The rows come from 5 hidden closed curves, with some noise, and rows from the same curve form a group. Each curve winds through 8 dimensions. The rows are also pushed far along 5 directions, which tell nothing about the answers.
Known rows, each followed by its group:
-9 -130 -292 -5 282 -152 -134 24 199 -151 99 -33 55 -195 -145 229 120
 -149 -179 -73 : K145
18 213 -33 -262 -127 -27 126 -275 -261 20 105 -166 -58 33 239 303 -19 4
 -113 12 : K375
87 359 296 302 -325 -51 296 -128 -558 -324 28 -61 51 60 -40 -143 8 81 37
 109 : K375
-36 -124 -18 -247 231 -180 97 -143 279 370 191 61 14 -11 52 243 -195
 -167 126 14 : K428
31 102 184 172 -94 -217 80 -195 -223 39 -174 57 -36 192 141 -166 -19 -11
 244 12 : K912
30 -193 -171 -12 83 -66 -269 47 242 -108 3 74 -138 -152 -127 86 116 -263
 -252 7 : K145
-184 -153 -219 -507 26 -188 255 -171 148 94 15 -103 -150 217 217 488
 -255 -166 -252 -205 : K304
-129 257 238 -235 -101 -199 355 107 123 217 223 -173 -105 -78 86 -146
 -16 89 159 -109 : K304
196 -214 312 68 -128 -244 -53 134 119 422 71 91 -194 41 -37 -280 -258 84
 305 -125 : K375
75 -203 96 164 -250 -46 100 -199 -305 85 -272 176 -33 411 84 49 -350 122
 43 -49 : K912
-5 119 -113 -297 38 275 236 38 277 -5 335 88 42 27 -62 473 46 168 -159
 106 : K304
-248 109 10 -461 59 -335 119 -30 528 368 248 76 -76 -38 108 -136 19 -128
 244 140 : K145
-72 -227 16 247 107 92 90 -10 -60 -26 -260 57 143 136 -75 -59 -169 75 36
 -79 : K145
-82 188 -338 -139 8 -276 -183 -257 -164 -170 85 -341 46 -226 -16 106 389
 -153 -199 -55 : K304
-10 98 -159 -210 -51 -188 -96 -184 -25 -297 117 -200 -83 -105 83 13 259
 -160 -171 121 : K375
89 36 184 136 -114 -187 158 100 11 156 107 180 31 187 -171 -197 -126 73
 258 14 : K304
15 166 188 237 -228 34 -25 -103 -303 -89 -18 -201 -11 -112 -139 -388 200
 156 28 -31 : K428
111 102 -35 123 -247 239 -9 -65 -406 -308 1 -156 129 33 -87 115 175 143
 -173 69 : K428
197 338 67 -1 132 327 -99 150 224 -214 449 80 -18 -216 -109 1 280 159 21
 169 : K304
-74 227 19 -97 -1 -238 -50 31 93 270 157 -72 -12 -155 95 85 99 46 186
 -170 : K912
106 -42 -127 112 -14 12 -226 -165 -163 -301 -160 16 -40 120 75 -8 152
 -62 -100 63 : K912
99 232 -33 -338 3 193 243 73 112 -91 352 -98 -21 21 74 284 153 136 -66
 138 : K375
-22 11 -56 -9 -20 -142 51 175 256 130 129 201 -16 55 -211 118 38 -58 5
 -32 : K428
-37 -31 -18 241 10 -180 -95 214 -122 -67 -234 -117 37 -140 64 -206 52
 101 81 -121 : K428
-72 181 -30 -41 67 -223 178 -310 -262 -16 -37 -204 22 -37 72 -30 28 -130
 -43 -53 : K375
206 28 -11 -173 175 524 229 -157 155 -3 235 409 145 305 -88 441 -137 -91
 -60 431 : K912
99 -92 -6 133 94 247 298 2 -66 -98 52 118 193 101 -206 220 -163 47 -100
 139 : K145
76 -78 11 358 183 93 -194 146 -3 -126 -87 -43 82 -161 -95 -148 153 117
 71 -109 : K145
-108 -84 -85 -112 63 161 -63 164 149 -2 -56 -50 42 -31 64 -14 33 94 -12
 -6 : K912
-227 16 251 169 -21 -16 140 -50 -17 274 -264 90 50 30 89 -326 -175 49
 251 -4 : K912
37 399 470 312 -246 174 593 -54 -341 -110 105 40 112 52 -123 -290 -128
 292 161 219 : K428
-68 -93 -206 1 -18 -143 -75 -36 75 -64 -19 -45 -95 -51 -174 -2 34 -66
 -242 -130 : K304
-13 -184 -25 154 130 92 -235 -186 -80 -3 -208 14 38 -84 5 -149 -28 -105
 -19 37 : K375
83 214 296 200 -209 -132 -21 -112 -420 -89 -96 -187 -65 -99 103 -391 113
 -109 135 22 : K145
290 -397 -130 428 -55 132 -526 227 -172 -457 -243 -75 -118 -99 -70 -200
 45 234 -211 -112 : K912
-79 234 273 -320 11 -17 295 116 413 364 347 250 -119 199 38 -68 -177 27
 317 -8 : K304
107 -243 -252 68 244 -18 -253 -81 -62 -251 -96 -188 29 -100 41 129 71
 -23 -152 -121 : K145
-1 -67 -7 132 9 -189 -169 -90 -109 149 -140 19 -50 7 -31 -47 -44 -166 24
 -189 : K375
-54 96 -213 -323 159 239 177 -452 -212 -359 78 -192 120 73 136 356 -24
 -228 -309 169 : K428
246 -67 170 234 -54 235 220 -36 -283 -98 -31 134 42 256 -158 -22 -239 30
 -29 79 : K375
60 403 -2 95 -46 320 47 118 -44 -86 180 13 106 -122 -220 30 370 180 -53
 106 : K375
-68 117 468 143 -169 -7 406 3 -306 84 -191 84 53 196 171 -197 -333 -108
 258 59 : K145
-1 6 31 77 85 173 184 -159 -50 -71 46 34 3 -28 -92 45 -211 24 -171 17 : K304
-92 152 135 2 -220 102 167 -196 -329 100 -152 -10 97 251 81 5 -9 23 100
 45 : K304
146 -183 19 -4 -117 348 262 -139 -241 -321 -103 58 34 309 172 117 -289
 259 -133 265 : K912
59 -295 51 52 107 -54 140 144 229 374 52 108 54 88 -249 0 -222 75 137
 -85 : K145
47 67 -48 -196 219 238 137 15 380 194 196 271 102 20 -61 236 84 -54 47
 364 : K428
63 -19 -67 80 -39 38 -28 84 -45 -189 122 23 111 -57 -181 -48 6 79 -50
 120 : K145
158 -458 -281 68 38 79 -193 -176 -130 -243 -208 -118 -102 28 -98 58 -133
 0 -440 -35 : K304
-80 205 4 -252 -123 -172 140 -114 -57 211 107 -134 -39 7 214 138 -27 118
 83 -66 : K912
-126 160 -175 -231 83 -19 144 75 63 -144 98 -268 132 -14 69 151 263 91
 -21 -38 : K145
27 -109 35 14 -52 -111 -179 -65 158 211 -83 223 -108 -8 79 -53 -6 -103
 119 145 : K428
-74 -51 -282 -123 161 -377 -42 -82 202 -84 61 8 -2 21 87 335 71 -115 -41
 -92 : K912
33 221 100 339 -227 315 121 31 -663 -603 -219 -194 192 -52 -136 -178 170
 -112 -252 137 : K145
-43 12 -169 190 156 -50 -388 22 49 38 -115 0 -45 -207 -107 19 231 -140
 -88 -262 : K375
-45 382 386 -34 20 98 380 -66 -40 244 269 10 152 -25 -32 -137 -26 8 350
 164 : K428
124 -10 129 -28 67 639 318 -22 -25 54 86 155 141 135 -122 57 -234 210
 -76 244 : K304
-41 -537 -222 328 27 -266 -603 -281 -227 -91 -557 -89 -107 -52 50 -158
 -101 -209 -166 -270 : K428
218 -2 -178 128 5 764 14 88 -258 -528 -157 243 249 214 -67 368 97 37
 -334 446 : K428
50 4 9 267 53 243 217 74 -13 -162 6 143 149 31 -296 22 -31 154 -93 94 : K428
-27 -208 -276 -345 6 -147 -39 -281 -77 104 -74 -140 -112 152 267 398
 -208 -44 -210 -144 : K912
-142 263 128 -2 -20 -302 63 -325 -270 10 -50 -237 58 -176 179 -197 72
 -190 133 28 : K375
2 -175 -184 14 -16 -347 93 -311 -255 -223 -198 -65 -19 221 210 264 -198
 -87 -123 -90 : K912
-52 143 183 238 -128 -26 27 95 -361 -179 -161 -273 -71 -126 29 -161 19
 -13 -50 -339 : K304
-97 -9 -15 57 102 201 190 -55 48 54 -3 52 237 -24 -84 114 -55 126 26 155 : K375
31 31 -225 115 113 123 1 187 110 -227 112 110 129 -46 -344 243 194 -11
 -208 13 : K428
16 -367 172 118 -163 -230 -57 10 -213 138 -290 -219 -39 73 114 -391 -239
 56 175 -127 : K375
-51 350 319 181 -34 -104 -137 305 230 42 145 39 -124 -259 -2 -365 333 25
 330 -80 : K304
99 112 209 151 39 -135 130 -135 -196 48 -12 44 26 114 118 -56 -61 -26
 251 32 : K912
59 -146 70 174 -217 -111 10 -191 -404 -253 -270 44 -51 261 173 -36 -240
 -19 -60 -7 : K145
-27 -515 -207 -129 222 -62 -111 -126 439 110 -114 250 -128 162 85 145
 -268 -30 -77 62 : K912
58 161 -133 2 223 305 149 -165 -88 -217 99 -6 161 -38 -82 223 108 -35
 -184 153 : K375
18 -190 -133 -330 110 23 169 38 161 164 86 -20 38 126 143 329 -229 83
 -16 19 : K428
16 553 -160 -256 -72 -30 260 -68 -223 -386 412 -170 165 28 -57 321 294
 -52 -120 126 : K304
3 -81 224 -19 -130 -96 90 281 92 195 -2 107 -44 99 58 -131 -242 14 222
 -45 : K145

New rows, each followed by its group:
-142 -167 385 93 -307 -90 394 23 -259 268 -366 152 15 469 158 -270 -545
 41 292 -57 : K145
86 -243 -281 27 245 329 -74 -149 -46 -381 -22 35 216 75 -66 157 -101 65
 -217 202 : K145
223 -382 229 493 -51 291 45 -4 -120 -26 -248 249 -103 147 -245 -293 -387
 233 -59 6 : K428
-107 -212 259 360 -62 -281 55 -175 -317 102 -366 -103 -87 49 94 -473
 -437 19 161 -298 : K428
218 -643 -64 288 -117 266 -151 -255 -360 -90 -432 60 -163 289 -17 93
 -486 163 -375 -167 : K304
-129 37 -141 -55 82 209 37 14 78 -266 10 139 105 99 -90 143 8 -93 -166
 58 : K428
39 -37 2 -150 -128 -147 -193 -21 -49 66 43 -248 -157 -82 78 -100 88 12
 -9 -155 : K428
90 74 201 131 -315 155 391 -411 -711 -180 -162 -257 70 228 -2 -107 -164
 112 -134 85 : K428
77 -61 23 -134 146 -191 133 137 323 437 139 212 -9 4 20 192 -64 -61 209
 112 : K428
76 -201 -52 66 -53 -253 -33 -74 -24 111 -7 -90 -91 -27 -114 46 -66 44
 -73 -129 : K428
-91 -57 -136 -10 107 -204 23 123 36 31 -138 -74 50 -40 107 29 -4 25 46
 -66 : K428
-74 -4 -163 57 18 99 -136 -307 -232 -263 -174 -49 149 -7 50 138 100 -142
 -168 121 : K428
-25 -558 8 223 234 128 -83 33 197 252 -264 287 49 204 -152 -46 -482 -17
 61 -146 : K428
34 -196 -19 -256 47 186 242 269 439 274 188 150 -3 163 -106 240 -112 124
 0 73 : K145
182 8 189 198 -98 -35 -219 -131 -237 -2 -42 -65 -104 -146 17 -180 87
 -117 51 24 : K428
-273 -239 -366 -316 274 -465 -315 -243 454 291 -20 33 -44 -88 101 198 48
 -339 3 -117 : K428
-77 333 -66 -383 0 115 22 155 291 88 394 -71 75 -99 -50 138 361 35 68
 104 : K428
-31 -238 132 11 -110 -153 -131 217 54 189 -134 -108 -70 28 94 -228 -75
 51 204 -152 : K375
2 35 78 20 -3 104 48 15 21 5 96 -139 54 -126 -30 -126 8 262 56 22 : K428
27 9 -75 -227 70 -172 97 -84 287 54 273 5 -144 -54 -71 127 9 -56 -120 12 : K428
21 -217 -97 -60 100 -72 -290 -21 377 248 -20 298 -105 -17 34 63 29 -138
 38 142 : K428
23 -53 229 1 -68 -224 192 62 171 381 195 164 12 44 -99 -226 -302 133 327
 94 : K145
157 -33 -78 114 138 418 41 275 299 -16 183 286 113 13 -173 342 61 317
 -28 109 : K912
233 -126 128 -133 -124 64 272 -123 -234 -29 71 -59 -76 274 131 109 -326
 85 -39 70 : K375
-41 478 334 -192 23 305 543 251 233 131 516 11 351 -101 -89 -61 144 290
 413 428 : K375
96 -286 -153 -215 103 123 -35 -227 127 293 -55 138 -180 162 146 385 -290
 53 -195 -73 : K375
1 248 246 148 -98 -149 81 -19 -134 144 -48 9 14 -83 33 -280 124 -39 234
 138 : K428
-47 310 -52 -262 12 152 62 209 291 103 364 -107 -31 -208 -113 125 270
 157 -28 -85 : K304
-101 43 -96 126 273 352 -200 182 371 7 21 279 175 -140 -154 42 161 -44
 53 120 : K912
41 -314 -194 -60 -84 -173 -323 -167 -43 -218 -195 -71 -211 82 95 -5 2
 -193 -230 -40 : K375
43 -378 -129 90 -103 -392 -432 -293 -244 -103 -399 -119 -258 129 237
 -258 -84 -187 -91 -163 : K912
87 -6 -117 -118 164 565 366 -18 129 -254 209 275 238 198 -117 633 -116
 62 -227 330 : K304
123 237 155 113 -113 216 35 438 -167 -158 109 -124 109 -111 -135 -21 273
 7 40 -39 : K145
-169 291 10 -13 -52 -213 66 27 -179 87 -66 -228 42 -43 197 3 186 81 168
 -200 : K912
-25 -94 37 -155 -70 2 -44 69 102 303 -58 -43 -36 126 85 -5 55 49 140 -55 : K304
-53 161 141 128 -331 -453 107 -108 -382 99 -138 -128 -79 167 170 -89 -34
 111 187 -227 : K912
104 -152 194 211 -298 -195 35 -70 -417 -155 -242 -153 -111 142 197 -316
 -242 239 95 -58 : K912
1 -208 -113 31 223 -126 -322 173 407 210 35 103 -8 -133 -247 -192 133
 -150 100 -61 : K375
134 318 245 96 13 126 -82 293 278 196 308 80 -22 -251 -135 -267 331 206
 314 95 : K912
296 54 254 84 -144 455 196 180 -158 -29 166 144 67 259 -73 -53 -155 322
 131 143 : K304
146 -65 -78 -216 -27 -81 -17 -136 189 139 234 158 -138 187 -33 105 -126
 103 6 43 : K304
9 -16 262 137 93 162 267 375 319 201 122 210 142 98 -179 -138 -95 235
 330 46 : K375
-223 93 66 -142 -66 -301 196 14 -46 87 -74 -262 31 39 195 -206 -2 112
 229 -149 : K145
-188 235 125 -198 -239 -59 269 -211 -323 -70 -161 -150 -10 272 347 114
 -1 -148 32 -29 : K304
93 -247 82 277 61 291 -311 -22 -152 -33 -321 36 -26 54 72 -117 -36 -24
 -11 -84 : K304
31 -21 25 192 -9 46 -194 131 134 311 -57 121 -75 -39 -217 -198 97 132 80
 -149 : K375
27 310 114 -70 -125 77 340 -254 -496 -480 -16 -233 53 148 226 15 43 -90
 -89 167 : K375
-82 13 52 -146 -114 -72 158 -301 -297 -90 -68 -67 18 190 208 137 -227
 -163 -57 6 : K428
-63 -160 -68 -175 -113 36 -8 -133 -147 -91 -249 -66 -88 194 298 -38 -206
 38 -92 46 : K428
-109 181 272 105 -214 -244 105 -18 -51 109 -116 -58 -99 56 161 -333 83
 113 282 -50 : K145
-175 195 -328 -176 -2 -515 91 -96 -81 -186 89 -276 16 -104 -70 260 276
 -254 -220 -192 : K428
108 -158 -208 16 -313 -480 -191 -200 -602 -286 -222 -411 -137 109 106 7
 47 -111 -254 -281 : K145
-160 32 301 187 -16 -78 353 -137 -228 141 -178 3 130 129 45 -244 -386 57
 244 -82 : K428
-26 -6 -4 -199 70 22 114 -82 120 205 107 -102 -28 -46 -19 -43 -71 18 -12
 -5 : K304
153 -131 -48 -28 19 -114 -295 246 306 17 150 -14 -222 -238 -119 -42 192
 -62 -88 -53 : K145
-132 20 201 44 -157 89 -5 152 110 332 -52 98 76 100 -61 -298 -16 191 293
 -14 : K428
134 428 59 234 114 329 10 362 291 -320 481 84 99 -404 -412 -53 479 213
 -33 187 : K428
-16 24 -35 31 94 444 -106 -22 11 -39 -18 82 101 -102 13 61 -6 88 -91 112 : K912
149 -162 45 119 -7 125 257 -93 -324 -225 -122 14 -12 226 -57 76 -314 -79
 -229 -61 : K428
-106 9 -208 -339 -17 -328 32 -193 135 148 138 -186 -156 -41 83 284 4 -19
 -134 -201 : K304
-11 326 170 -205 107 129 213 388 431 295 460 57 121 -117 -14 217 215 189
 335 39 : K304
141 171 392 81 -25 192 106 21 109 185 238 205 -104 34 0 -281 -152 219
 299 94 : K304
90 294 406 -6 -351 194 512 -528 -751 -57 -81 -63 116 310 238 -16 -243
 -95 83 345 : K428
-185 -179 116 -124 195 -74 79 285 631 405 84 208 -10 4 19 -176 -199 162
 341 -13 : K145
-128 -271 -76 -288 -25 -208 130 -283 193 109 -107 158 -222 299 130 58
 -393 -170 -149 -27 : K428
81 -150 -94 160 -114 -136 -377 156 -143 -63 -293 -19 -117 -16 35 -125
 167 -161 -78 -106 : K428
-218 -76 -59 -305 -14 -251 282 -135 -19 101 -122 -233 27 199 273 2 -154
 59 76 -82 : K145
-126 21 20 265 -37 -138 -13 131 -140 -112 -264 -33 102 17 -55 -169 94
 -44 83 -131 : K912
-12 -666 -89 251 -92 -525 -390 -64 -15 261 -408 35 -197 126 -94 -386
 -380 -67 31 -329 : K145
122 279 -59 -224 -67 -138 -30 143 -17 -95 338 -242 -48 -51 28 53 255 81
 33 -90 : K304
81 -79 136 26 45 149 -33 107 -4 18 -101 122 -4 200 166 31 -93 -14 159 2 : K145
-36 -134 184 161 88 330 140 46 41 198 -173 144 115 99 60 53 -253 220 147
 17 : K375
23 102 -303 -457 148 134 -15 -76 169 -249 356 -267 13 -174 72 371 235 39
 -273 104 : K428
11 -360 -173 -352 36 -124 -261 -22 331 297 46 -57 -191 60 70 103 -80 -84
 -74 -154 : K428
-198 219 126 -45 -238 -424 108 -457 -453 110 -196 -212 17 70 232 -156 0
 -256 132 -15 : K428
7 -561 173 325 31 -176 64 -154 175 538 -378 338 -195 277 -96 -253 -560
 164 137 -199 : K375
-82 688 -101 -317 6 -288 25 -63 32 -162 412 -384 -40 -385 146 103 643
 -104 1 50 : K912
33 13 55 20 26 -209 -109 104 231 58 139 207 0 96 4 -120 46 27 319 51 : K912
296 -506 108 326 107 645 71 -109 -293 -130 -288 147 31 230 -16 132 -526
 207 -217 51 : K304
71 52 -36 10 -146 -246 -163 89 -133 -32 -32 -135 -94 78 90 79 229 -58 58
 -208 : K145
-129 414 218 -171 -180 -110 354 24 -264 52 84 -301 96 -13 190 -188 80
 101 236 14 : K428
7 -248 -62 -227 -13 68 21 -32 34 154 -159 -54 -51 225 155 133 -71 -32
 -27 11 : K304
64 -101 136 98 -161 -87 53 -295 -288 -129 -158 -89 -95 95 109 -258 -145
 -29 -31 117 : K375
